The rows of a group lie close to one hidden flat surface of 8 dimensions, which passes through zero. Surfaces can cross.
(in the rows, 128 means zero)
Some rows, each with its group after it:
[ 92  91 101  44 112  91 124 144 169 155 212 128 146 135]
(4)
[146 129  95 103 153 156 130 100 145 146 128 115 120 116]
(6)
[174 119 118 103 150 163 110  89 185 127 118 112 141  92]
(6)
[ 98 144  83 104 130 108 134 125  91 190 183 135 135 115]
(6)
[ 95 154 111 134 132 101 127 152  89 108 151 139 118 148]
(6)
[165 122 105 133 133  82 114  86 148 158 101 132 129 120]
(3)
[156 177 102 132 135  94 112 168  88  87 146 139 161 171]
(3)
[142 135 119  70 113 153  98 136 130 126 154 145  85  96]
(2)
[158 145 161 124  96  93 103 101 172  96 144 161 123  92]
(2)
[164 118 164 115  90 117 157 134  89 150 129 154 130 163]
(6)
[143 149 126 150  85 139 116 187 140 128 138 110 198 127]
(3)
[115 131 112  85 142 162 116 133 145 104 156 127 108 122]
(0)
[129 128 117  96 143 111 130 124  90 130 156 144 105 146]
(4)
[171 160  46 109 199 181  80 140  58 129  85 103  93 121]
(5)
[ 82 119 131 124 125 106 175 113 106 166 170 142 129 145]
(2)
[113 140  89 127 175  82 131  77 105 126 113 157  53 152]
(4)
[107 111 154 154 123 156 148 196  61 138 127  92 191 148]
(2)
[179 136 146 164 143 109  93 144 116  74  73 112 161 137]
(5)
[128 169 129 159  99 162 126 176 106 117 116 132 130 135]
(4)
[138  86 161 136 105 152 155  99 178 160  91 120 117 120]
(3)
[ 82 183 133 152 115 157 185 151  82 127 190 139 154 159]
(1)
[167 123 202 152  96 105 157 107 103 163 148 135 202 100]
(5)
[162 110 122  62 125 133 110 187  89 117 151 126 136 157]
(2)
[140 147 122 165 161 169 124 116 129 114  93 100 147 110]
(1)
[124 163  95 142 117 123 112 135 156 123 142 123 147 116]
(4)
[120 114 116 111  85 119 102 140 161 173 142 126 126  84]
(0)
[149 134  94 131 153 122  82  97 149 144 106 113 123  69]
(3)
[107 130 100 129 143 180 113 189 131 109 138  81 184 128]
(0)
[123  96 226 138 112 138 209 119  80 144 163 136 178 148]
(5)
[105 163 145 172  87  97 119 129 142 110 124 156 107 113]
(1)
[114 146 121 173 124 130 129 140 105 124  88 130  99 147]
(4)
[166 114 142 102  99  66 122 100 110 179 142 158 119 111]
(0)
[132 145 170 172 105 136 162  87 152 137 125 143 136 102]
(5)
[170 124 159 136  99  96 118 107 141 141 110 143 130 112]
(0)
[136 112 122 118 140 138 158  93 142 161 127 124 132 135]
(6)
[103  79 137  83  98  97 123 180 134 137 166 121 167 149]
(1)
[ 60 178  78 165  91 116 134 171 129 135 138 142 102 158]
(4)
[125 115 151 143  97  55 154 132  98 170 162 135 201 138]
(5)
[174 188  98 144 131 171 178 125 126 126 136 123 180 189]
(1)
[155  96 110  79 142  85 117  82 164 147 126 142  96 135]
(2)
[107 137 127 137 104  95 110 166 132 113 141 129 145 132]
(1)
[125 113 128 133 143 168 125 137 171  89  94 108 118 143]
(2)
[103 184  82 154 130 106 151  89 114 142 139 161  75 139]
(3)
[117  92 185 110 120 138 166 124 142 112 148 134 141 147]
(5)
[ 84 145 150 164 148 106 145 157  73  76 145 131 151 162]
(0)
[102 134  94 191 169  96 157  76 111 173  98 113 149 133]
(2)
[ 96  91  78 128 168 118 143 107 101 192 102 108 108 143]
(0)
[103 139 128  83 112 176 145 111 155 132 181 152  76 108]
(5)
[ 93  89 133 137 156 126 168 101 134 162 128 109 149 137]
(2)
[147 125 115 100 154 154 101 135 138 102 127 111 128 121]
(6)
[145 125 129 117 133 181 150 135 107 145 120 117 128 140]
(4)
[109  99 144 148 126  83 143 141  89 161 123 121 158 141]
(0)
[110  96 142  99  71 106 106 167 182 122 128 139 102 139]
(4)
[123 147 101 128  94  68 117 145 135 131 137 158 120 155]
(1)
[130 163 146 143 103 186 160 122 169 102 142 133 135 131]
(1)
[164 173 179 153 116 169 139 151  61 103 141 136 163 120]
(4)
[154 142 100 102 139 126  97 144 119 123 144 118 149 115]
(0)
[106 138  51 147 152 161 131  88 144 206 105 102 105  99]
(3)
[152 108 146 142 135 128 110 116 166 109 101 114 148 109]
(6)
[115 137 172 160  97 210 174 155 153  80  93 126 108 176]
(3)
[187 163 125 119 139 104 130  79 163 105 158 140 171 125]
(5)
[133 174  65 127 136 120 120 125 134 123 132 140 105 151]
(1)
[ 94  77 131  92 150 166 196 115 110 173 146 122 112 176]
(0)
[136 110 166  77 120 131 117 134 130 113 172 141 125 104]
(3)
[124 146 147 145  78 139 104 136 136 145 125 139 110  71]
(5)
[148 100 117 173 160  69 115 111 130 146  69 103 172 143]
(6)
[153 159 147 136  59  79  99 161  85 135 131 168 104 118]
(2)
[152 109 167 141 119 139 109 146 151 104 111 104 175 108]
(1)
[156 179  81 127 168 186 121 135 101  75  89 134  67 175]
(6)
[131 179 106 157 116 100 129 143 110 114 131 144 142 155]
(3)

New rows, each followed by its group:
[131  95 172 127 102 130 134 137 132 150 130 124 148 104]
(5)
[ 90  77 101 138 158  86 135 120 111 193 114 106 147 126]
(3)
[166 167  96 109 147  82 112  59 161 112 161 160 113 108]
(2)
[153 144 117 140 115 161 138 129 147 139 114 118 150 130]
(0)
[147 123 139 127 136 146 124 129 127 128 118 115 147 120]
(4)
[ 97 130 146 109 106 166  85 186 135  90 146 119 116  86]
(6)
[128  94  90 124 155 136 118 108 104 204  82 100 110 106]
(2)
[103 110 158 141 124 164 149 134 157 107 112 116 122 135]
(0)
[143  71 147 114 104  75 139 155 166  92  81 134 122 219]
(2)
[120 197 113 161 115 100 135 129 106  91 139 162 106 160]
(3)
[124 104  95 131 127  60 104 102 106 194 104 135 104 102]
(0)
[147 109 122  83 153  95 144  83 112 148 148 152  92 148]
(3)
[122 108 134 142 159 136 142  80 198 110 105 116 128 121]
(2)
[120 126 146 146 143 210 114 146 147 105 109  88 153  84]
(2)
[146 180 123 175 156 167 170 111  79 132 120 119 161 150]
(1)
[ 55 118 166 136 139 126  96 118 122 110 155 131  84  43]
(3)
[120 130 176 106 129  98 147 138  91  81 178 157 126 153]
(0)
[116 112 111 100 170 127 152  67 114 149 128 146  64 143]
(3)
[101 110  90 127 154 115 130 130 108 141  96 128  81 165]
(4)
[ 63 166  93 187 116 163 101 137 147 151 118 107 118  52]
(3)
[ 97 145 118 141 176 162 127 140 126  67 123 112 118 149]
(0)
[ 83 178  72 145  98  83  84 167 136 102 131 152  80 138]
(5)
[165 133 129 126 124 114 141  98 115 154 123 146 126 140]
(0)
[116 141 148 157 143 105 105 109 128  89 112 144  94 103]
(3)
[148 106 143 168 196 132 133 107  67 132  74  98 152 130]
(4)
[131 110 143 111 150 168 149 109 153 103 116 125 101 145]
(0)
[ 96 125 144 153 110 126 148 116 122 160 129 133 118 115]
(2)
[ 84  92 166 165 113  73 130 157  96 145 124 123 157 126]
(0)
[ 91 106 123 167 108 120 121 164 142 134  88 111 133 137]
(4)
[113 145 151 137 118 167 132 149 135  96 148 123 146 117]
(2)
[ 88 104 142  91  85 154 172 107 161 182 165 151  77 128]
(0)
[101 125 156 144 146  52 141  92 175  75 164 143 168 136]
(6)
[165 149 144 104 132 140 100 128 135  98 157 128 160  89]
(2)
[160 118 146 116 105 141 166 127 145 136 120 133 139 177]
(3)
[171 127 162 171 107 126 134  94 176 107  61 137 115 133]
(3)
[156 135 135 128  72 114 123 121 147 175 128 140 141 104]
(0)
[ 94 129 123 151 153  92 106 121 164  92 139 116 150 108]
(6)
[123  85 190 121 128 139 167  74 161 144 136 134 130 104]
(4)
[142 100 160 112 105 169 100 151 125 144 112 117 113  79]
(5)
[ 92 167  99 155 114 156 150  92 159 164 140 137  96 100]
(6)
[157 176 111 188  66 148 128 164 142 169 106 109 202 117]
(0)
[190 146 110 134 138 131 129 108 119 145 101 121 146 143]
(0)
[140 128 132 125 152 146 189 111  91 140 127 132 128 183]
(0)
[117 100 153 167 197 108 126 128  92  72  80 104 144 159]
(0)
[149 145 112 149 161 129 118 110 116 119 105 121 131 120]
(4)
[ 96 151  86 123 137 141 113 147 113 122 122 134  77 140]
(5)
[113 128 137 169 101 162 175  82 159 183  92 130 101 118]
(6)
[133  93  95  70 155  94  83 119 119 154 140 124 111 101]
(0)
[194 169 133 143 121 141  71 162 148  47 100 120 150 121]
(2)
[116 141 145 149  82 142 157 157 127 149 146 130 164 133]
(0)
[142 194 139 146 116 156 131 105 115 105 142 160 101 103]
(5)
[ 66 166 101 158 145 204 153 145  70 159 151 114 112 108]
(2)
[103 119 138 138 155  96 173 101 102 158 175 124 188 139]
(2)
[ 89 150  92 140 121 129 138 149 108 136 129 139  93 157]
(4)
[173 136 113 140 133 143 125 103 143 141  89 119 132 129]
(0)
[ 77  83 108 128 160 149 121 146 138 140 110  90 129 119]
(0)
[113 111 131 164 114  77 149  98 178 149 121 126 165 137]
(5)
[183 131 154  98  74 114 126 114 183 114 132 161 121 137]
(1)
[136 127 104 141 156 107 156 118  59 192 132 116 175 144]
(5)
[ 96  87 144 130 157 116 122 149 115 110 123 105 144 127]
(0)
[112 197 112 205 128 115 141 115 127  98 113 141 133 136]
(2)
[127 129 150 171 130  92 124 147  89 114 112 124 167 136]
(0)
[165  71 167  97 133 104 116 106 170 126 126 117 168 108]
(2)
[154 101 146 126 133 113 143 116 127 145 110 121 148 150]
(6)
[132 156  99 145 131 130 150 116 124 134 116 136 116 159]
(3)
[119 117 155 124 121 124 122 132 146 104 132 133 124 115]
(0)
[125 112 116 132 136 114 136 134 136 125 102 124 118 169]
(2)
[137 183 127 173 134 132 119 123 127  92 134 130 159 111]
(2)
[112 155  76 178 153 127 110 158 116 140 114  87 188 122]
(4)
[ 83 110 112 156 156 107 177  98  94 190 138 118 148 140]
(2)
[145 125 146 150 128 121 139 137 131  91  94 132 130 168]
(3)
[ 63  60 132 142 158 105 155 151 106 147 104  97 144 168]
(6)
[156 131  81 137 157  89 122 131 111 143 107 119 161 169]
(3)
[136 128  89 112 143 134 121 118 102 190 136 116 136 106]
(5)
[157 155 198 140  92 139 157 103 134 109 166 160 151 105]
(5)
[140  58 177  71 149 182 158  99 180 113 119 123  93 141]
(0)
[ 88 132  83 162 135 105 159  99 121 195 111 126 117 141]
(3)
[ 83 119 103 124 108  83 124 146 127 146 141 142 100 144]
(1)
[122 147 125  99 116 150 144 102 154 147 174 146 109 105]
(5)
[119 120 147 123 144  55 117 137  52 102 139 154 108 152]
(4)
[151 109 135 148 148 160 178 115 121 146  87 106 155 172]
(0)
[155 149  87 115 174 131 108 111  93 150 142 113 148 103]
(2)
[138 149 133 116 144 110 130 102  87 161 193 131 177  82]
(2)
[122 159 139 153 165 136 172 105  98  75 124 150 105 180]
(0)
[162 133  91  99 141  82 117 111 116 138 130 144 118 149]
(2)
[145 180 103 117 129 164 186  83 116 136 151 165  81 178]
(0)
[149 120 188 137  73  88 163 126 144 117 136 161 139 164]
(3)
[ 64 139 109 151 125 154 137 151 114 155 143 110 130 109]
(3)
[162 160  53  84 144 191 122 125 152 144 135 116 112 136]
(4)
[151 102 139  82  93 154 133 120 164 164 148 136 124 114]
(0)
[159 139 172 155 101 113 114 153 137  68 110 138 151 143]
(3)
[135 166 114 134 110 138  95 142 149 111 139 129 135 100]
(0)
[ 92 100 111 102 136 125 148 115 141 159 148 128 108 141]
(4)
[109 109  93  74 134 135 143 105 158 150 151 137  83 146]
(4)
[120 135  93  90 123 152 129 118 142 159 155 133  99 125]
(0)
[189 115 144 107 153  82  88 117 112  98 115 129 146 121]
(0)
[127 123 163 147  97 156 105 146 113 153 113 118 129  67]
(2)
[ 98 162 156 184 115 112 183 110  95 122 123 158 114 170]
(0)
[133 140 128 139 124 147 105 151 133 108 123 114 144 107]
(3)
